The rows come from 4 hidden closed curves, with some noise, and rows from the same curve form a group. Each curve winds through 10 dimensions. The rows are also pushed far along 6 directions, which tell nothing about the answers.
Known rows, each followed by its group:
[  7   7 -14   1   0  -1  10   3 -16 -13  -5   6  20 -15 -20  -8  14   2
   1   5  16   2 -17   4 -12  16  -5]  K909
[  6  -1  -3  -1  -1  10 -15 -18  -8  10   7 -14  14 -29 -12  -3  12   1
 -40 -13  -5  -6 -14 -28 -20   5 -14]  K909
[-10   1   8  -2   7  11  -2  10   5  -9 -13  -8   7 -15  10 -13 -23   3
  -7  -4 -10  -2 -17  18   6  18 -21]  K800
[-22 -20  -3   9 -19   3  -3  -4 -13   5  -1  10  12 -29 -17   7   0 -12
  -7  -6  -6 -16 -18  36  13  11  -1]  K151
[ -8   4  12   8 -10 -13 -13  -4  15   1  -2 -21  -6   5 -16   8  15   5
  10   2  -2  10  10  -8   9  -5  22]  K909
[  0 -12  -1  -3 -10   4   4  -5  -4   9   3   4 -10   8  -4   5  11  -9
  -1  -2   7  -8  11 -12  -1  -9  20]  K824
[ -8   6  -1 -19   1  -3 -15   0   7  12  -5  -4   4  -3  16   5 -11  10
  -5 -14 -14  -2   3   7   4 -11  -9]  K824
[ 22   7   1  -1  16   6  -2   6  -9  -6   5   6  14   5  -3  -8   7   8
 -10  15  11  -5 -18 -23 -15  -1  -1]  K800
[-27 -19 -26  -4 -16  10   5 -11  11  -2  -9  -2   2  -3 -30  -5 -17 -21
 -32  -4  12  -5   0  42  23  -8   4]  K800
[ 13  17   9  10  -3  -7   2  21  12 -10  -6  10   7  22 -10   1   8   2
  24   2   4   7  11  -4   7   3  10]  K824
[ 13  24   3 -10   9 -10   0  10  -7  -2  -3   3   0  -3   1   0   1  13
  12   5  -3   9 -17  -6 -10   7 -20]  K151
[  1  11   9  22  -7  -7   1   9   3 -14  -4 -15  19   1   3  -7   3   3
  -1  -2  -8  12   5 -15   2  17   5]  K800
[  8   2   3  -2  -4  17  46  37   0 -16 -14  43  10  23  14  -5 -37   0
  18  21   6  -8  -1  25  -1  20 -19]  K151
[  4 -17  -2 -16   7  22 -12   1   4  14   0  -6  -4  -5  -9 -12 -33 -16
 -41  -6   9 -11   1  -1  -6 -20  -8]  K909
[-23 -25  -7  -1 -26   6  10  10  18 -13  -1   9   9  -7 -10  -7 -34 -10
 -14   4  -3  -5   6  48  23   1   5]  K909
[  5  34  25  24  -5 -13  -9  10  26 -11  -4 -28  14  -8  -1   3   4  19
  23 -11 -20  28   6 -15  -4  35 -12]  K824
[ -6 -14  -1  -7   4  15 -20  -7  -2  13   4 -18  -1 -22 -10 -12 -12  -4
 -35   0 -11  -8 -25 -14   4 -11 -12]  K800
[ 13  -2   4  -8   5  12  14  13  -2  -9  -5   9  -2  16 -14 -11   4   3
  -3  26  17  -4 -10 -17  -5  -6   7]  K909
[ -4 -19 -40  -7 -19  17  39  -3  -3  -6 -10  33   6  22 -22   2  14 -18
  -2   8  24 -14  14  13   7  -7  14]  K800
[ -3 -11 -10  -9 -15  -1   5 -12   0   4   4   1 -17  13   0  15  26   0
  15   3   5  -9   8 -13  -5   1  36]  K824
[-12 -27 -27 -10  -9  11   1 -11  -2  -5  -3   3  17 -15  -3   2   6   0
  -7  -1  -2 -20  -4  15  -1   4   3]  K151
[ -3  17   6  21   4 -13 -21  -2  18 -10  -1 -28  23 -10  -8   3  -6   8
  -4  -6 -13  14   1   8   1  18 -13]  K151
[ 14  16 -26  12   5 -10   1   3   5 -12 -12  -7   3  29 -46   1  21 -19
 -11  11  25  10   7  -9   3  -6  13]  K151
[ 19  36  21  -1  14  -6 -16  21  14  10 -16 -22 -17  17  -2  -6  -4  -4
  -3 -14  -9  21  11 -41  -1  -8 -14]  K909
[  8 -20 -20  -4   0   5  -7 -14 -13  -8  16  -2  14 -27 -33 -15   2  -5
 -28   7  18  -5 -17   4 -12  -9  -8]  K151
[-10  -1 -12 -25  -3   0 -16 -11   7  19  -3  -7  -4   1   0   5 -13  -1
 -25 -18  -3  -2   9   7   6 -29  -4]  K824
[  0   7  15   8   1 -12   3  20   6 -16   0  15  14  -1  26   2 -12  11
  25   1 -12   4   9  24   4  13  -8]  K800
[ -6 -22 -27 -20  -9  -4  -1  -6   1  -7   3   3  -5   4  -6  -3   6  -4
   7  -2   5  -6   8  15   8 -17  16]  K151
[ -6  40  17  -1   0 -17 -37  -6  17  19 -12 -43  14 -13 -18  -3 -12   6
 -35 -37  -7  29   7 -11   6 -15 -16]  K824
[  3  19 -24  -2 -10 -10   6   2   3  -2  -6   5   4  12 -43   2   2 -12
 -14   0  20  13   1  13   6  -9  -1]  K151
[  8   6 -19  -9 -12 -10  17  -7  -2   4   2  15 -14  35 -37  11  21  -6
   9  16  34   6  13  -3   3 -24  28]  K151
[ 25   5 -17  -1   7   9   9  13   4  -7   0  15   9  12 -17  -5  -3  -9
  -5  10  17   2   6 -10 -14  -2  -9]  K909
[-44 -46 -18  -6 -31   9  32  14  15 -13 -14  23  10  -7  16   7 -39  -4
  18  11 -21 -17  16  72  31   4  -7]  K151
[ 17 -23 -16 -16   2   5  13   5  -8  -9  15  20  -3  12  10  -6 -12  -3
 -10  21  10 -11   8  -6 -16 -16   4]  K909
[-10  -2  -9 -14   3  -1  13  -1   6 -14  -8  -8  -7  11  21  -4 -15  10
  11   2  -5   1   2  15   2   8  -6]  K824
[ -4  -2   1  10   3  12  -8  13   4   0  -6  10  19 -10  -1   2 -25 -11
 -18  -4 -11 -15 -14  27   6  16 -22]  K151
[  6  29  13  18  -5 -26 -16  -5  -1  -2   2 -26  17  -9 -25   4  28  12
   1  -1   4  25  -1 -23  -7   5  12]  K824
[ -8  -1 -18  14 -14  -8 -17 -12   4  -6   6 -18  28 -34 -42  -2   2  -9
 -43  -3   1   8  -9  13  -1   5  -7]  K909
[ 11  10   4  -3  11   3   0  -3  -7  14   0   8  -9  10   6  16  24   8
  17   9   2  -6  -5 -27 -12  -2   5]  K824
[ 13   2   4  10 -10   8  21  27   8 -21  -4  20  10  12 -19  -8   2  -3
  11  23  17   2  -4  -1  -1  18  17]  K800
[-22  -3 -11   1 -12   6   7  11  17 -11 -20  -2  27  -1  -1   1 -16   2
 -13   3  -5  -3   5  27  13  10   2]  K800
[  5  13 -12 -16   0   6  19  -4   1   7 -12  -1 -11  29  -5  -7  -3  -5
 -13  -8  18  10  17 -17   0 -19   2]  K800
[-25 -16   9  -4 -14   8   1  14   3   6 -13   1   5 -21   5  -1 -33  -6
  -8  -5 -18  -8  -6  33  16   3 -16]  K151
[ -5  -7   8 -23   9  12   6   3   4  11 -12  -3 -28  28  31  -2 -28  -1
   2  -9  -4  -9  14   0   4 -13  -2]  K151
[ -6  10   1   7   0 -13  -6   2  -5  -2  -7  -8  13 -14  -3   2  11   7
   3  -1 -11   9  -5  -3   5   0  -9]  K800
[ -1   0   3   5   9   2   1  -4  -3 -10  -4   1  12  11  -2  -5   4   6
   6   5  13  -5  -6  10   4   1   4]  K824
[-12  17   7  10   2 -21 -22 -26  19  13   0 -38 -15  11   0  11   2   0
  -3 -28 -12  23  31  -5  13 -16  -3]  K800
[  4   7   3  -2  -6  -2  22  32  21 -25 -12  16  -8  34   0  -7 -17   3
  42  14   5   8   9  23  17  11   8]  K151
[ -4 -24   0  -9  15   2 -14 -18 -18   2  11  -5 -13 -21  18  -5   1   4
  13  -9 -13 -16 -14  10  -2  -5 -20]  K151
[ 13  16  15   9  16  -5 -13   9 -17  -1 -11 -13  11  -3 -17  -8  20   2
  -2   8  11   4 -17 -26  -6  -1   1]  K151
[ -2  -7 -22 -18  -8  -2   2 -14  16   9   5   9 -17  22 -13  12   5  -2
   3  -1   7  -2  17   8   8 -25   9]  K909
[-24 -32 -21  -7 -19  -6   8 -18   3  -3   3   3 -20  16   0   9   0 -19
  -5  -4   9  -9  29  31  15 -17  37]  K800
[ 10  21   8 -17  -1   5   0   7   8   8  -5  -9 -11   2  -9  -7 -10   6
 -10  -5   7  11  -8 -18 -10   1  -3]  K824
[-15 -30 -30   5 -34  -7  32  13   7 -30   0  29  16   3 -12  12  16   1
  40  27   0 -11   6  38  12  20  25]  K151
[ 10   4 -21 -19  -5   0  15 -12   8   0   8   5 -11  31  -8  -3 -14  -3
 -18  -1  25   7  19   0  -8 -18  12]  K824
[ -8  10  -4   0 -11  -1   1   0   8  -5  -9  -8  25 -11   0   4   8  15
  -6  -4  -8   2  -3  -3  -4  14  -2]  K909
[-28 -11   0  -6 -18  -9 -15  -5   2  17 -12 -14 -12  -8  -2  11   6 -11
  -8 -14 -13  -2  10   7  21 -17  21]  K800
[-13 -14   1  -6 -16 -20  -7  -1  13  -7  14  -2  -1   2  33  15  -3  17
  25   0 -25  -1  19  16   5   0  19]  K909
[  0   2   1  -6  -3  -7 -18  -7  15  -5  -1 -30  -2   1 -14  -7  -2   2
 -15 -11  -1  10   9  -8  -1  -5   7]  K824
[ 17  11  11   7  14  -6   2  21 -15 -10  -8  -1  13   4   3 -12   1  -1
   1  10   9   7   1 -19 -12  -2  -3]  K909
[-12   7  -9  -1 -13  -3  14  14   4 -19 -14   0  17 -13   3  -3  -4   9
  10   2 -11   4 -10  19   3  28 -10]  K824
[-10 -19 -12  11   1  -5   1 -12 -20  -2  -1   9   7  -7  -3   4  17 -14
  -3  -2   3 -11   6  14   7 -10   1]  K800
[ -9 -36  -2 -16   8   1   0 -32 -24   6  17  -3 -28  -7  15   8  25  13
  22  18   2 -22 -14  -6  -9 -11  19]  K824
[-13  -5  12   8 -16   0  -6 -11  -6   3  -1 -13  15 -22 -14  -1  17   6
 -17  -5  -5   0  -7 -11   1   3   6]  K909
[ -2 -18   4   6   5  14  16  23  -5 -16  -4  30  28 -13  26  -9 -30  -1
   1  10  -9 -15   1  32   1   9 -30]  K800
[ -3   5  -5   1 -11   6   0  15  28   2 -15 -13   1  23 -19  -6 -32 -23
 -26 -13  11  12  32   7  12 -11  11]  K909
[-15  -9  21  -2  -1   0 -14 -14  -6   9   4 -27   6 -36  -1  -6 -12  14
 -16  -2  -9   4 -15   0  -5  -3 -12]  K824
[ -6 -10   4 -28   6  14  -1  -9  -1  13   7  -4 -10  -1  35 -11 -33  14
 -13 -11 -12  -7  -3  -1   0 -17 -17]  K800
[ -3 -32   9  -1  -2   8  -1   9  -2 -13  16  12   1 -11  55   2  -4  17
  33   7 -38 -25 -11   3  -1  25   2]  K800
[ -6 -15   1  -1  -1  -3   1  10 -12   0   0  12  -7  -6  18   9   6  -2
  15  12 -15 -15  -7   4   3   3   6]  K824
[  0   9  -6  24  -2  -4  -7  -7  10 -19   4  -8  25  -9 -23  -7  -1  -5
  -9 -10   5   6  -4  23   6  21 -11]  K909
[ -6 -17   7   5  -4   2 -12  -6   5   2   6 -11   3 -15 -12   3   5   2
  -3   8  -5  -6  -3  -2   0  -1   7]  K909

New rows. What belongs after each?
[ -8 -14 -14   6  -3  -5  12  -7 -15  -8  -5   3  -6   2 -19   2  13 -10
   9  10  10  -4  -1  14   7  -3   2]  K151
[ 14  11  -8 -18  16  14  13 -10   3   3  -6  -1 -25  34  -1  -6  -3   0
   1  -2  20  -1   3 -15  -8  -6  -4]  K824
[-34 -34  -1  -3 -22   0 -13 -21   7  14  11 -20   5 -26  20   5 -20   2
 -21 -17 -29  -8  13  16  14 -13   4]  K800
[ -6   4  12 -12  -4 -16 -15  -9   2  14   6 -21  -5 -10   3   6  -3  15
  -5  -3  -9  13   7 -13  -4 -20   2]  K824
[-12  -5 -15 -17  -9  -2   3  27  16  -4 -15  15   0   9  11   5 -20  -2
  14   1 -16  -6   7  30  20  -6  -5]  K151
[  8   7 -11   3   4   1  -4   1  -3  -3   0   6 -14   8 -16   5  21 -12
   4   5   6  -7 -18  -3   0  14  11]  K824
[  4  23  -7   4  -7 -10  -1   0   3  -2 -12 -15  18   1 -34   1  20   4
 -12   2  18  16   2 -18  -7   0  14]  K909
[-10   2  -7  -9  -9 -17   8 -14 -14   8  -3   0  -6   2   2  11  18   7
  20  -8   1   4   9   3   3 -13   5]  K151
[ -4 -18 -21 -26  -9   1  14 -23  -7  11  10  18 -12   5  -4   6   6   7
   7   0  12  -7   9   9  -1 -29   0]  K824
[-29 -13   5  11 -22 -15 -11 -26   1  15  -4 -28   6 -29 -13  18  26   7
  19 -15 -12   6  17   3   7  -4  16]  K909
[ -8 -11  14  -7   1   2  -9   5  11   5   2  -3 -16  10  20  -3 -29  -7
  -5  -9  -7  -3  16  13  12 -13   7]  K800
[  4  25   1  21  16  -3  -6 -15 -17   2  -3  -8  21 -17 -22   2  25   4
  -7  -1  11   6 -26  -7  -8  17 -18]  K824
[-21  -3  -5   0   4  -8  -4 -17  -6   3  -7  -5   7  -6  17  16   8  12
  18  -6 -15 -10  -4  22   7   8 -11]  K151
[ -6   0 -14 -14  -7  -4   7   5  -5   9 -11   9  -2  10  -1  -1 -13 -10
 -10 -11   3   1  14  12   9 -22  -6]  K151
[  3  21  24  28  14 -17 -23   7  11 -18   0 -23  10   2   5   2  12  11
  20   3 -10  12  -5  -2   6  24   7]  K800
[ 13  18  -8  15   6   9  19   6   1 -15  -1   6  16   2  -1  -1  -6   1
 -10  14   9   3 -16  -3 -18  37  -8]  K824
[  0  10  18  11   9   0   4  23  -3 -20 -18   0  20 -27   9  -5  -3   6
   7   8  -8   3 -11  10 -14  34 -21]  K800
[  0 -22  -1  -9   2  19  10  -1   0   1   3   7  -1 -16   7  -2  -5   7
   2  13  -7 -13  -9  -5 -11   3 -15]  K800
[ -2 -24  -6 -18  -7  -2   2 -16 -21  14  15   5 -28 -10   5  -1  12  -6
  -3  -1   0  -8   0 -12  -6 -23  10]  K800
[ -6 -27 -13 -15  -2  23  15  -2   8   6   3  19  -9  24   9  -8 -27  -5
  -5   4   2 -16   6  14  19 -25  -3]  K800
[ -6  10  -3  17  -9 -16   3  14  -2 -25  -3   7  22  -1   1  10  25  11
  27  18  -2  -3 -18  16   3  37  26]  K824
[  7   0  -7  -5   6  -6  -4  -9 -11  -5  12  -3 -12   1  13   1  -5  -1
  -4  -3  -4  -5  -8   3 -12  11  -7]  K151
[ 12  -9  10  16  -3  15  16  28   3 -31   4  30  25  -1  16 -11  -5   4
   9  16 -14 -15 -13   6  -1  34 -13]  K909
[  4  -1   7 -21  10  24  12  17  17   6 -18  -4  -6  11  -7 -20 -44   0
 -12   3   9   5   8  -2   3 -21 -28]  K151
[  6 -14  -9 -15   6  14  17  -1  -6  -1  -6   0 -17  16  -3 -15 -28 -23
 -40   3  25  -1  21  -2 -12 -21  -1]  K800
[-17  -1  13  -8  -9  -5 -17  10  21  12 -10 -15 -11 -10  15   9 -14   2
  10 -18 -32   3  12   5  15  -3  -8]  K909
[  1 -12 -15 -23  -1  -1  -6 -20 -23  16   7  -1 -13 -18 -17  -3  12  -6
 -16  -6  14  -6 -10  -6 -11 -23   2]  K909
[  9   8  -3  23   5  -5  -8   5  11 -25   5  -6  29  -4  -8  -2   0   7
   6   5  -2   2  -8  14  -4  29  -8]  K151
[ -2 -24 -12   4  -3   4   3 -23 -20   9   9   2   3  -4 -10   2  24  -6
 -12   6  10 -12   3 -16  -4 -21  12]  K800
[ -5  -8 -21 -17  -3  -5 -11 -15   0   4  -3 -14  -8   6 -10   3  18  -4
  -3 -12   5  -3   9  -6   2 -17  17]  K151
[-21 -12  -6  13 -10  -3 -12  -6   0  -5  -5   2  22 -21   6  14  23   3
   8  -8 -25 -17  -7  16  12  17  -2]  K909
[ 20   4  -1 -14   3  15  12   9   1   1  -3   3 -12  18  -4  -7  -6  -3
 -13  10  16  -2  -1 -30 -18  -2  10]  K824
[  1  15  10   8   8 -15 -13  -4  -2   2 -10 -18 -16  -6 -19   7  24 -10
   2  -5   6  13   7 -11  -6   1   5]  K800
[ -4 -15 -20  -8   1  -1  -3 -27 -12   9   6  -5   2 -14  -2   5  10  -1
  -6 -10   4  -6   7   1 -10 -13  -8]  K909
[ -7  15  -1 -12 -28 -11   3  24  37   8 -13  -7 -20  27 -17   6 -28 -13
  -1 -11  -5  22  34   7  20 -17  16]  K151
[  2  21  -2  15  -1 -13 -19 -14 -17   9  -3 -18  21 -21 -34  -4  17 -10
 -30 -23  11  13  -8  -6  -3  -3 -10]  K151
[-16 -26 -11  14 -21   4 -11 -14  10  -1  15 -11  12 -15 -10   0  -9 -12
 -27 -10 -11  -8   4  13  11   4  11]  K800
[-20 -23 -18  -9 -14  -5 -17 -31   9  24  10 -16  -3 -20  -2  14 -11  -6
 -17 -25 -11  -2  27  15   3 -26  -4]  K909
[-14  10   4   5  -7  -5   9   9  16 -10 -21 -11   2   6  -8   2   6   8
  31   1  -3  11   6   9  13  15   2]  K909
[  3 -18 -11 -33   7  14  -8 -11   2  26  -1  -3 -36  24 -10  -3 -18 -20
 -30  -6  19 -10  14  -9   2 -47  12]  K909
[-10 -14  -8   9  -1   4 -14 -12   3  -6   1 -12  11 -21 -13  -9  -6 -11
  -9 -20  -6  -5  -4  26  10   8 -16]  K151
[-24  -8  10  10 -24   0  -3   8  29  -7  -7 -12  20 -11 -13   3 -18   6
  -3   2 -11   4   8  25  18   8   8]  K909
[ -3 -26  -8  -7  -8  13   3 -11  -5   9  15   9  -6 -30  -2   3  -8  -3
  -9   3 -10 -13 -13   6 -10   4 -16]  K824
[ -1   0  -5   7 -10 -17  -8  -1  -9  -6   7   1  13 -20  -5   8  25   7
   8   4 -14   2  -6  -4  -3   6  -1]  K909
[-32 -22  -3  -4 -18 -18 -31 -29   5  16  14 -22 -19 -18  10  23  31  11
  24 -11 -35 -10  -8   4  23  -6  27]  K800
[-15  -3 -13   2 -16 -20   3  -9 -10  -5   2  -3  -2   3 -10  17  16   1
   4  12   4  -2  -4  15   1   7  26]  K151
[  5  40  -3  -6  -1 -25 -16   9  14   7 -13 -17 -13  24 -25   5   4  -6
  -1 -16   5  28  13  -6  13 -19   4]  K151
[ 13   3  19   8   8   3  -3  16   8  -7  -2  -9   1   2   1  -4  -1   6
  10  13  -5   4   1 -22  -8   7  -4]  K909
[  2   5  -4  -1   4 -24 -11  -3 -17   1  -2  -7  -7  11   0   9  32   0
  17   3   6   4   8 -14  -1 -16  26]  K909
[ -9   2  10   3  21 -11 -27 -27  -5   4   4 -39 -13  -8  10  -2   5   5
 -13 -11  -7   6  -2 -10  -3  -6  -5]  K800
[  8  28   1  -7   0  -2  -5   2  26  14  -6  -9 -13  21  -6   2 -21  -5
  -7 -26  -4  20  22  -5   7 -12 -18]  K824
[  1 -17  -4 -22  -3 -16  -4   2  -1   8  10   4 -39  16  22  14   5  -3
  14   9  -9  -3  24 -11  -3 -28  24]  K800
[-26 -13  -3  -8 -24  -6   1  -8  10   9   1   4  14 -16   3   7 -13   9
 -10  -8 -19   1  14  24  17 -20 -12]  K909
[-19  -8  19  15   3 -14 -17  -7 -12  -5  -2 -17  20 -27  19   9  20  21
  28   1 -22  -7 -12   8   3  15   2]  K151
[ -5 -16   4  -4  10  18  -3  -9  -9   4  -6 -10   7 -33 -11 -11  -5   4
 -11   4   0 -10 -24   0  -9   5 -26]  K909
[ 18 -13   5  -5  11   0 -10   1 -14  -9  21   4   9 -15  20  -5  -1  14
  -5  13  -7 -11 -15 -14 -24   5  -5]  K909
[ 16  14  11   8   8  10   0   5 -10  -4  -3 -16  22 -21 -42 -25 -14  -4
 -47  11  25  15 -21 -19 -16  -2 -20]  K824
[ 45  28   8  -9  22  10  15  33   1 -22  -6   7 -12  26   7 -19   1   7
  16  17  11   7 -14 -42 -27  25  -7]  K909
[ 17   6   0 -13  12   5  -8  10  16  -6   4  -3 -10  21   8  -7 -24   0
  -2  -1   2   1   5  -2  -4  -3  -5]  K151
[ 15   8  -7 -13  21   9   9  -1 -18   4   6  17  -6  -3  13   2   1  10
   2  17   5  -8 -29 -10 -20   8 -21]  K824
[ -6   9   9  -4 -11 -15  -5  -7  -1  -2   7  -4  11  -4   9   2   7  18
   7 -10  -3   6   1   5   1   0  11]  K909
[  3  -4   5   9 -12   5  11  31   9 -24  -4   9  28 -22  -2  -7 -14  11
  13  18 -12  -1 -15  14  -6  33 -12]  K151
[ -4 -14  16  24   9   1 -22  -4 -16  -9   6 -22  13 -48 -11 -12   3  -8
 -24   2  -9  -4 -26   1  -8  22 -15]  K800
[-11 -10 -12 -23  -9  12  18  -6   4   6  -6  10 -17   8   1   1  -9   2
   9  -3   6  -7  -1  16   7  -3   2]  K824
[ -5   3   2  15 -23  -5  15   6  26  -7  -3  -8   6  22 -16   3 -24  -8
  -3  -2   6  16  34  13  10   2  10]  K151
[  6  10  -5   1   6 -16  -5 -14  -5  12   1  -2 -19  25 -20   2   8 -19
 -14 -10  22  14  27  -6   7 -38   9]  K800
